The rows are grouped in 4 different ways at once. Each group adds its own fixed numbers to the row, and there is some noise. The rows also spread widely along 13 directions, which tell nothing about the answers.
Some rows, each with its group in each grouping after it:
[  3   8   6 -13   1   3  -6  -3  -9 -15  -8   2   3 -10   4   2  -7   3
   6   0 -20  -6   6   6   8 -17  -6]
bib Y (0) N
[ -7 -12  -9   2 -29  13   5   4   0 -17   8  17   2   1   7  -1  -5   6
  19   4   0   9  -6  -8  -4  18  13]
bitiv L (1) U
[-11 -14  17  -9   4  -2   1  12  -1   6 -14 -21  23  14  16  -1  -8   7
  -3  16   2  13  11 -13  -8  16   2]
Goz Y (5) J
[-10  -9   8  -9  10   5  -6   9   0   0 -15  18   9  10 -12  -1  -5  -2
   1  13  -3  -1 -16  -1 -23  21 -12]
vaba K (4) G
[-22 -16  -1  -2 -18  -9   4   3   1  -3 -11  -3  24  16   7   1  -8  -6
   9   6   0  16 -11 -22  -9  17  -6]
bib L (3) N
[-14 -28  11 -10 -21   0  11  -2  -2  -5 -25  -2  -9   6   5  23 -16   2
   5  -1  12  11 -10 -16 -19   1  -7]
vaba K (1) G
[ 25   7   2   2  16 -19  10  16   5   1   2 -19 -18 -12   6 -12   0   8
  -4   6   6  12  30   0  22 -12   5]
bitiv Y (4) J
[-28   4 -10  -1  14   8  12 -16 -12   3 -14   4  18  12  16   4 -14   9
   6   1  -7  -1   9   8  -7   5   5]
Goz L (2) U
[ 15  24  -5   9  -5  12   2  -8   7 -21  -4  -4  -6  -3  -1   4  16 -15
   8  -5 -11  21  22  11   3 -26 -22]
vaba L (2) C
[ -2   5   0 -13  34  -3  14  13   5  21   9  -3  14 -13  -6  -8   9  -9
  -2   8 -25   7  11  -5  -6  22  15]
bib Y (5) C
[  4   1   7  -9  -4   6  10  13   2   2  -1   1   4  -2 -10   3   1   4
   7   2  -6  13  19   8  -1  -9  -3]
bitiv Y (3) N
[ 14  13 -12   4  -8  -8  -8 -15  -4 -18   3  16 -11   5   5  -5   8 -16
  -3  -5   0 -35 -24   0  -8 -19 -12]
Goz K (0) C
[ -3 -19   4   9   0   9  -6   1   2   5   0   3  -2  20   9  -1 -12  18
  -2   1  26  -2 -12  -5 -21  20  12]
Goz L (1) J
[  9   3   2   8 -11 -14   4  -3   2 -13  -8 -24   1  16  11 -12   6   1
  -2   4  12   2   7  -6  -5  -2   1]
Goz Y (5) U
[ -5   0  -1  -7 -15  -2   6   3   9  18  16  -3  16  -8   1   5  18 -12
   0  -4 -12  -1  -2  -8 -13   9  11]
Goz Y (5) J
[ -4   4  -1  -4  20   8   6 -10  -5   3   6  -7   8 -18   6  -3   0   7
   3   0 -21   4  13   6   5   6  26]
Goz L (1) C
[-19   2   5 -10  12  20  24 -19  -6  12  -9  -1   3  -7   2  25  -4   5
   5 -17 -13   4  21  15 -17  -7  14]
bib Y (5) C
[ -3   8  10   2 -11   6   6 -21  -4 -21 -12 -12  14  13   2  -2  15  -3
   7  -1  -4  -6  -6   3 -30  10   8]
Goz Y (5) U
[ 11  15  -1  19  -2   3  -4 -17   3 -24  -6 -26  -5   2  23   1   2   7
   0  -5   3  20  20   3  13 -20  -6]
Goz L (2) N
[-13  -9   8  -2  22  -3   1  -4   3  -8 -21   2  -3  -6   0   7 -20  -1
   6   0 -15  19 -17  -5  -2  11  -7]
bib L (3) J
[ 11   3   7  -5  -2   8 -21  -3  -1  -8   8 -16   4   2  26  11   0  -6
 -16  -4   4 -12  -2  -9   8 -25 -18]
Goz L (3) N
[  2   8  13  -5 -19   6 -13 -24  -3 -21  -3  -1   8   4 -11  -6   8   7
   4  -8  -7 -28 -14  26 -16 -11  11]
bitiv L (5) U
[ 19   1   7  -9 -16  -3  -6   6  11   0  22  -3 -13 -16  -9   5  16 -10
  -1  -6  -6  -7  -9  -7  -6  -1  12]
bib L (2) J
[ 12  -3   8  -3   2  10  -7  11  -1 -18   0   4  -4  10   6 -13  -5  11
   3  13  -1  -4  -1   2  -7  13   6]
Goz Y (5) U
[ 17  -2   8  -3  -4 -26  -6  21  13   6  -6   0 -15   8 -28 -20   0  -2
  -4   8  18   0  -3   7   0  -9 -19]
bitiv L (4) U
[-10  -9   1   8  21   6   6  18  13  30  -7  28  -4  14 -34 -10 -12  13
   4   4  15  17   2  21 -23  21  -9]
bitiv Y (4) C
[  4   8   3  10   4  -6 -14  -6  13  18   5 -23  -4 -10   5  11  10 -11
 -16 -12   0   9  -8  -4  -1 -13 -20]
Goz Y (0) U
[ 13  -4   7  -5  19 -10  -4  -1  -5  -9   0 -23  -4 -13  22  -9 -14  12
  -8   7  -1  -5  11  -7  25 -10  14]
bitiv L (1) C
[ -1  -3   8 -15  -1  -3   5   1 -10   1  -8  -3  10  10  -3  -9  -6  11
   2  10   0 -16  14   8  -7  -2  14]
Goz Y (2) C
[ -2  -1  12  -4   6   4   0  -8  -1  -6  -9   8  -6 -16 -18  -5 -10  12
  11   1 -18   3   0  21  -1   3  11]
Goz Y (4) C
[  5  -1 -14   5  19   7  -8   1   0   6   5  32 -23   6   6   0 -26  17
  -5  -5  11 -17  -8  13   2  -9  -7]
Goz L (0) N
[ 16   4  -6  14   5  -9  13   9  10 -10   0  -2 -17   2  -9 -13   5   0
   9   2   6  20   2  -2  -5  12   3]
bitiv Y (3) U
[  3   5   6 -26 -11  -1   7  13  -1   8  -2  16  11  10 -22   2  16 -20
   2   6  -2 -13   3   0 -22 -14 -22]
bitiv L (0) N
[-18 -13  15  -9 -12   5 -12  -9   0  12   0 -15  29  12  -2   2  -2  18
  -4  -4   1 -12   0  12 -16  10  23]
bib L (5) G
[  3   9  -7 -10  15   4  28   3  -4   3   1  11  -7 -18 -10   2   8  -4
  12   3 -24   9  20   6  -2   3  17]
bitiv K (0) C
[ 12  14 -18   3 -31 -32  -2  -4  -1 -20   1   1   6   9   2 -23   9 -11
   6   3   0 -26  -9  -4   6 -14  -4]
vaba Y (2) U
[ -1   5  -1 -10  12   0  -5   0  -4  22   7   0   8   0   0  -2  -2   3
 -12  -2   1 -20  17  16   5 -21  -1]
Goz L (4) C

New rows, each followed by its group in each grouping:
[  2   8   4  -2 -29  -8  -4 -18  -3 -12 -10 -11   7  11  -4  -4   9  -3
   1  -6  -1 -21   6  20  -3 -35  -6]
Goz K (5) C
[  1   1 -10  12  -5  -8  -1   6  16   7   1  14  -7   2 -20 -12   1  -2
   8  -3   6  12 -10  10  -4   0 -13]
bitiv L (1) U
[ -6 -15  10  10  -7  -3  -4 -18   4  -9  -1 -19  -2 -16  24   9 -12  16
  -2  -8  -7   5 -20 -17  -5  26  34]
vaba Y (5) J
[  4   5   0   0   6  -6  -7  12  -4 -17 -12   5  19  17  -3 -23  -2   4
   8  18  -7  -1   3  10   5   0  -8]
bitiv K (3) J
[-12   2   4 -12  20  24   5  -4   3  17  15   0  10 -29  13  20   1  -4
  -3  -5 -32   8   8   0   0   8  14]
Goz Y (5) C
[ -5  12 -17 -11   1 -12  13   8  -1  15   3  25  15  12 -10  -8  12 -15
   3   4  -2 -24   2   7 -14  -8  -8]
bitiv K (2) J
[ 16   9   3   8  22   2 -20 -12  -1 -27 -10  10 -12  11  -1 -10  -5   3
  -6   1   1 -24 -26  14 -10  -5 -10]
Goz K (3) G
[-12  -7   1  -3   4  -8   2   9  13  15  -9   1   0 -14  -5   8  -7 -11
   5   0 -13  27  -2  -5   8  -6 -20]
Goz L (1) J
[ -7  -8   0  -5 -18  -2  17   7   5   9   6 -12   7 -20   7  13   2  -1
   9  -4  -8  25  16 -14   7  -1   8]
bitiv Y (1) N
[ -4  -7  -4  21  -9  -4  -9   3  15   8   6 -14  10   5  11  -8 -10  22
   0  -4   9  19  11   8  12   8  10]
bitiv Y (5) G
[  7  -1   0   4   3   2   2  12   6 -21  -5  10  -8  -4   8  -4  -4  -6
  12  12  -8  24  -4 -16   4  14  -9]
bitiv L (0) J
[ -7   7  -6  -2  26   9   0   2   1  30  17 -17  19  -5   7   8  11   0
 -13  -8 -12   1  12   6  -4   4  13]
bib K (3) U
[-11 -10   0  -3  -9 -11  26  -7  -5   1 -15  -4   0  11   8   3  -7   7
   8  -1   8  -1   7  -5 -18   9  19]
Goz Y (5) J
[ -9 -10  11   1  -6 -16 -13   4   5   2 -18 -20   7  -1   1  -3 -14   5
  -3   6  -1  18   0  -3  11  -3 -15]
vaba L (4) U
[ 11  10 -11   3   1   8  15 -14  -7  -7   3  -3  -8  11  10   4   7   5
   1 -13  14 -10  22   8 -10 -19   8]
bib L (1) N
[ -9   1 -14 -12   6 -10   2   4  -6  13 -10  11  -2  13  14   7 -17 -10
  -6  -3   8 -14   4  -2   6 -27 -30]
bib L (0) U
[-11  -1  10 -13   7  -2   9 -20 -10 -20 -15  -1   6  -9   2   5  -2  -1
   7  -2 -24 -12 -18  -4 -16  10  17]
bib K (5) N
[ -1   0  -3  -1  14 -11  13   5   5  23  -4 -20 -10   4   6  10   1  -7
 -12  -7  17  14  21  -5  -2 -13 -14]
bib L (4) U
[-26 -15  14  -5 -21 -22  10 -11   4   0 -28 -19  24  16   0   6  -3  -8
   2   1   7  11 -14 -18 -20   6 -11]
bitiv L (5) N
[ 11  12   6 -11  -1 -15   4 -10 -11 -11  -7 -31  14   6  16  -8  10  -2
  -9   3  -2 -24  14  -1  -3 -13  10]
vaba Y (5) U
[ 14   1  -1   4  25   7   2   1   2 -17  -3   5 -24   5  28   2 -12   1
  -6   3   8   0  -3 -11  -2   3  -4]
Goz L (5) J
[  1  -2  -9  -9 -11  18  16   2   2  -3  12  24 -16 -21  -3  18   5 -11
  14  -8 -15   3  -6  -7 -15   7   7]
vaba Y (1) U
[  4   6  13 -15  -9   5   4  -7  -2 -10   1  -1  10   2   2   8  17 -15
  -3  -3  -5 -20  -8  -8 -24  -5  -4]
bitiv Y (5) N
[  8  -7   0   7  24   4  -8   1   2  -4   3 -12 -13  -3  29  -1 -16   7
 -10   4   9   7   2 -15  14   0  -1]
Goz L (1) C
[ 28   7   7  13   3  -3 -22   5   5 -26  -7   2  -7  17 -17 -33   5   9
   2  10  11 -10 -16  12 -14   7  -9]
vaba Y (1) U
[ 14  16 -21  14  13 -18   0   0   6  -9   7   0  -9  -1  16 -12   3 -12
  -5  -4   3   1   4  -9  16 -12 -15]
bib L (4) N
[ 18   2   2   1 -16  -7   5   4  10 -16   8   9 -13  -2  -7  -8  10  -7
   5  -1   2  -6 -15  -9 -14   7   5]
bitiv Y (5) N
[ 19   2  -4   1  19 -28  14  14  14   2   1 -17 -22 -12   3 -12  -4  -1
  -3   2  -3  20  14 -12  19  -3   4]
bib L (5) N
[ 6 10 -7  1  0  6 32 -5 -1 -4 -1 -9 -8 -2  4  4 16 -4  9 -2 -7 16 34  5
 -7 -6 16]
Goz K (5) C
[ 14  10  -5  -4   3  13   7   1  -2  -9  17  10   7  -6  -8 -16  16   3
  10   5 -11  -6  15  11  -5   8  25]
bitiv L (1) C
[  2 -13  -5  -3 -26   0   3   1   2 -11  12   3 -18  -6  23  11  -6  -3
   0  -3   2  -9 -16 -19   1   3  13]
Goz K (5) U
[  2  -4  -5  19 -10   2  -2   3  15   2   8  -8   0   2   9   5   2  -6
  -1  -6  10  24  -3 -13  -1   4 -11]
bitiv Y (3) C
[ -1 -14  15  -1  36   1 -18  17   8  19  -1 -16  -2  -7   5  -3 -13   9
 -16  11  -2  12 -11  -9   3  16  -4]
Goz K (1) U
[ 10   0   9 -11  12   1  -9  15   4   7  -1  -1   7   1 -15 -13  -2  14
   0   8  -1   1  20  23   8 -13  -2]
bitiv L (1) G
[ -5  -2 -17  12  -8  11   8 -10   4   8   1  25 -21  11  -1  13 -15  12
   6 -21  16  -3   2  22  -8 -17  -1]
Goz L (3) J
[ 15   4  -3  -3  21  -3  23  16   1  -7  -5   7 -15  -2  -8  -9   0   1
  10  10  -6  17  14  -4  -5  12   5]
Goz Y (3) N
[ -3  -3 -18  15   7  -7 -10  26  17  16  20   8  15   2   5 -27 -10  13
   2  12  -3  15   2   1  18  27   6]
bitiv Y (5) U
[  9  11   3  -2  17  11 -23  11  12  12  22   3  11 -15   3  -2  10  -4
 -12  -1 -20  -8  -4  11   9  -7  -4]
bitiv K (5) J
[-18 -14  -2 -16 -25 -10  25  -5  -4   4 -11  10   0   0  -4   9 -11   1
  11  -4  -2 -10   3   2  -6  -9  13]
bitiv K (5) C
[ -8  -2   5   0 -13  12  -8  -1   0   8  -1 -13  14   7   0   6   6   5
  -1  -2   1   6   9  12  -5 -13  -8]
Goz K (1) U
[ -2   3  -9   6  -6 -23   7   6  11  -7 -10   7   5 -10 -21 -20   1 -13
  20   5 -21  21  -4   0  11   1 -12]
bib Y (1) C
[ -9 -26  14  -8 -35  -3   2  14   4   3 -13  -4   5   9 -12   1  -9   8
  10   7  10  12  -6  -9 -17  12  -1]
vaba Y (1) U
[  8  -7  22  10  21  12  -9  -3   8  -2  -2 -19 -15  -7   7   9  -8  17
 -12  -4  12  20   0  -3  -7  10   3]
bitiv L (4) N
[  2   4 -20  22   7 -10 -23  16   9  16   8   5   6  21  10 -26 -16  17
  -7   6  16   1   4  11  18  -3 -17]
Goz Y (0) U
[ -4   8 -30  15  17   1   8   5   8  20  19  10   4  14  21  -8  -4   6
  -8  -5  14  -3  15   6   5   4   4]
bitiv L (5) U
[ 18  -3  -7  13 -15 -23 -15  11  10  -6   8 -14   4  21   5 -27   1   0
  -6  10  20  -2  -4  -9  10   0  -3]
Goz L (3) C
[  7   0   4   5  12  10  -5   6  -2  -9   1   0  -6  -4   9  -5 -11  17
   4   3  -2  10  14   7   7   7  10]
bib Y (4) J
[  0  16 -18   0  -6  11 -24   4   4  15  26  10  24   0  13  -3  10 -14
  -9  -1 -13 -14   7   7  14 -22 -21]
Goz L (0) C
[  9  17 -10   2  10  17 -21   5   3   3  21  13   8 -13  11   0   3  -3
  -4  -1 -21  -4   4   8  14 -13 -14]
Goz Y (0) N
[  2   5 -13   7   1   7  -6   3   3  -1  19   7  15  -1   5 -13   3   8
   5   3 -12   3   2   3   4  15  18]
Goz L (3) N
[ 13   6  -8   0  11  27   0  18   5  16  22  15   4   8  -5  -6  12  10
   2   3   5   1  27  19 -12   6   8]
Goz Y (1) G
[  0  -3  17  -8 -11 -10  -7   2  10   2   4 -27  10 -23   6   9   9 -17
  -5   2 -16  15  -5 -21   8  -2  -5]
bitiv Y (2) C
[-13  -4   2 -17  -2  -1  -3  -7  -6  17   5   7  23   4   1   8   4  -9
  -6  -8  -1 -31 -17  -7 -23  -3  -3]
bib Y (1) N
[  7   0  -4  -5 -13   3  11  -9  -5   5  17   3  -5  -7  10  14  11  -3
  -6 -13   9 -23  -3 -12 -23   3  20]
vaba Y (4) N
[ -1  -8  24 -18  -5  -6   2   5   1  11 -19  -8  -4  -4 -16  13  -1  -5
  -1   1  -4   5  -1   1 -14 -11 -14]
Goz Y (0) J
[ -7 -10  21 -15  26  -3   5   8   8  17 -19   7  -9  -1 -20   4 -17  11
  -3   1  -2   5  -2  15 -13   2  -3]
bitiv L (5) J
[ 12  11 -11   6   1  19   9  -5   2  -6   6   9 -15  -1  -1   5   9   1
   5 -10   3   5  13  13 -12 -10   0]
vaba L (1) U
[ 11   7   2 -10  -1 -17  -4   8   0  -6  11  -5  24   0   4 -24  11  -2
  -3  12 -11 -21  -2  -7   2   7  12]
bitiv Y (5) N
[ 11   4  16 -17  -2  12 -18   3  -6 -19   8  -7   8 -18  16   1  -4   7
   0   8 -20  -8   8   2  19 -11   9]
bitiv L (2) J
[  4   2  -4  -8  19  10 -11  13   5  19  19  20   4   6  -2  -7  -3   6
  -9   4   2 -16  -2   5  -8   9   3]
Goz L (2) N
[  3 -13  -8   7 -20 -10 -13  22  16  12  13   4  -1 -14   2  -4 -16   9
   5   0  -6  17  -4  -4  24   3   1]
vaba Y (3) J
[  1   4 -13   4  13  -3 -11   4  -2   4   2   5   8  11  13 -11  -9   5
  -7   6   2  -9  -4  -2   2   6  -6]
vaba L (0) U
[  8  -4   7   2   2  -3 -12  -5   4  25   8 -23   0   7   2   4   8   4
 -22 -10  21 -17   2   7  -9 -23  -2]
Goz K (1) C
[  7  20   0   6  27   7  -6 -22   3  -2   8 -26   0 -15  25  10  12  -8
 -17 -12 -14  -3   5   4   4 -14   1]
Goz L (5) U
[  9  -6  -8   9  15 -13  12   5   9   1  -3   7 -32  -7  -5  -8 -16  10
   4  -3  12   9  -4   2   5   3   5]
bitiv L (1) U
[  2   8 -12 -13  -3   4  10  -2  -3 -13   7  24   0  -5   0  -3   5  -7
  12   4 -17 -13   1   3  -4   5  12]
Goz L (2) G
[ 15   2   9  -3  18  -8   5  13   2 -15 -15  -2 -18  -2  -8 -13 -14  14
   8  10  -4  17  15   5   8   0  -2]
bib Y (2) N
[ -7  -4  -4 -19  -7  -9  25  16  -5   3   2  -3  19   2  19   5   5 -15
   5  14  -2   6  13 -35  -7  13   2]
bitiv Y (2) N
[-11   5   3   5  -3  18  -6 -36  -7 -10  -4   7   8   3  -3   9  -2   7
   4 -17  -9 -19 -14  23 -20  -7  12]
Goz L (3) C
[  4  10 -19  13 -16   3   3 -18   1  -3  22   6  -1 -10   3  -7  11   6
   8 -10 -10  -5   3   8   0   5  31]
Goz L (0) C
[ 17  -4   9   9  -7 -12   1   3  15   2   0 -30 -20 -16   2   4   6  -7
  -4  -5   5  26   7 -12   9 -15  -8]
Goz Y (1) C
[  6 -11  -2  -7  -6   0 -12  20   2  -8   3  28  -7   0   4  -7 -18   2
   5   8   4 -14 -15  -4   7  -4 -14]
bitiv Y (1) J
[  1  13   6   3  25  19  11 -17  -7  -8 -10   3   6   4 -16  -7  12   9
   9  -1 -10  -3   2  22 -33  16  16]
Goz Y (1) U
[  7   2   7  -2   4 -10  18   2   9  -1  -2 -15  -5  -9  -5  -3   8   0
   4   0  -6  20  13  -5  -2   5  12]
bitiv L (5) N
[  0   6  -9  14  23  -2 -15  -7  10  24   9 -10   3  -9  11   2  -4   6
 -15 -13   1   0   4  12  11 -15  -8]
Goz Y (1) G
[-11  -6   9 -22 -15  -4  23  -9 -10  -8 -15  -3   6   4 -14  11   7 -12
  13  -2  -9  -5  -2  -3 -26   3  11]
bib L (3) U
[-19  17 -20   8  20  -1  15 -28  -8  -1  -4   4  26   5  10   1   6  -7
   5 -13 -17  -6  -1   4 -14   6   9]
bib L (3) N
[-11   8  -6 -16  10  -1  31  -2  -7  15   1  -1  14  -5   5  17  17 -24
   0  -4  -9   1  14 -19 -23   5  -2]
bib Y (4) N
[  2   1  12 -13  27   3  -9  20   6  12 -15   0  -2   5  -9  -1 -14   4
  -4   9  -3  14  18  14   7 -16 -25]
bib L (2) J
[  0 -10  -7  -6  13 -39   2  17   9  20 -10   8 -12   2  -5 -19 -30  12
  -4   5   6 -10  -3   3  21 -13  -9]
Goz Y (5) N
[ 10  -5 -15  23  -6 -21  -3  12  24  24  18  -3 -10   0  -2 -11   4  -6
  -8  -8  23  10 -11 -12   3   1  -9]
bitiv Y (1) C
[ -8   5   5  -6  -3  -7 -17  -4   5  15  -3  -3  22   8 -23 -12   1  12
   0  -3  -7 -10   8  32   0 -13   0]
bib L (2) G
[  4  10  -8  -8  -1  -6  -3   3   7  16  21   5   3 -14  -8  -8   4   4
  -3  -7 -13 -18   8  21  13 -14  14]
bitiv L (5) U
[ 12  -4  -2  12 -15  -4 -18   1   8 -11  -5   6 -21   9   8  -1 -20  14
  -2  -6  17  -2  -3   8  11 -21 -14]
vaba L (2) J
[ 19  -1   6  13   5  10 -39  13  11  -9  16   6  -7   1  15 -11 -15  17
 -10   4   9  -7 -13   5  15  -2 -10]
bitiv Y (2) J
[  7  -4  -3   4  22  -8   4  18   5  19   1 -12 -10  19  11  -5  -4   2
 -16   8  29   7  14 -11  -6   5 -11]
Goz L (4) U
[ 20  11  -4   8  20 -14  -5  10  11  -9 -12   1 -18  -3  -6 -12  -4  -6
  -2   5  -3  18   1  -2   9 -12 -29]
vaba L (0) N
[-10  -1  11  -5   1  15  -1 -16  -4  26   7  -8  11   1  -3  22  10   6
 -10 -19   3 -14  -2   8 -33   2  14]
bib Y (0) J
[  8  -6  -5   0   3 -23  14  -1   3   6  -4 -10 -16   5   1  -1  -2  -2
  -5  -8  20  -4  -2 -14  -8  -6   1]
bib L (1) N
[ 18  -3   1   0  24  -8  16   7   8  -5   5  -8 -34 -21   4   0  -3  -1
  -1   0   1  13  -3 -16   3  12  14]
bitiv L (1) U
[ -4   3  13 -13  16   7 -11   0  -4  18   6 -19  27   2  -5  -1  18  -4
 -13   2  -9 -16  -4   3 -20   6   7]
bib K (1) U
[ 11  10  -7   1  18   4  -3  11   8  10  -1  16 -12  14  -9  -9  -8   3
  -4  -4   9  -6  17  26   1 -25 -23]
bib Y (5) C
[-17 -16   5 -10  -2  12 -12   8  -5  18  12  -2  26  -2  17   5 -11   9
  -3   6 -10  -1  -2 -14   0  21  15]
bib Y (0) C
[ -9   0  -6   2  -8 -15  17 -16   1  -7 -17   8  -6   0  -4   4  -4  -2
   7  -9  -6  -5 -14   0 -14  -3   2]
vaba K (5) N
[ -4 -17  -3   7  -3   1  -2   9  15  25  12  12 -12  -9  -5   6 -10   8
   1  -8   7   8 -15  -3  -7  13   7]
Goz Y (1) J
[ -9  -7   8 -34  -2  -9  20  23  -5   2 -17  11  16   2   1   3  -4 -17
   9  18 -14  -2  10 -13  -4  -3 -15]
bitiv Y (5) J
[  7  -4   8  10  12   6  -5  -8   6 -18  -8  -1 -18   4  11   1  -6   0
  -5   1   3   3 -20  -8 -12   9  -2]
Goz K (5) C
[  5  19 -11  19  10   1   1 -16   3  -8 -11  -4   3   1  -6  -7   9   4
   4 -10  -8   9   8  20  -3 -17 -11]
vaba K (1) N
[  8  -8  18  -1   8   4   0  14  10 -15  -3 -16  -3  -6   9  -3  -4   6
   2  13  -6  31   7 -16   4  17   4]
bitiv L (5) N
[ -1   7 -14   3  -3  -7 -16   3  -6   9  13   2  27   6  15 -19  -3  13
  -1   6  -6 -20   9   9  14  -3  10]
Goz Y (0) J
[ -4 -11   4 -10 -16 -17   6   4   4  15 -12 -12  -3  11   7   9 -15   8
  -8  -7  21  -7  18   6   6 -31 -12]
bitiv Y (5) G
[ 12   0  -9   1   4 -11 -12   7   6   7  15  13 -19 -12   5  -6 -16  14
  -6  -4   2 -20  -7  11  20 -13  11]
bitiv K (2) J
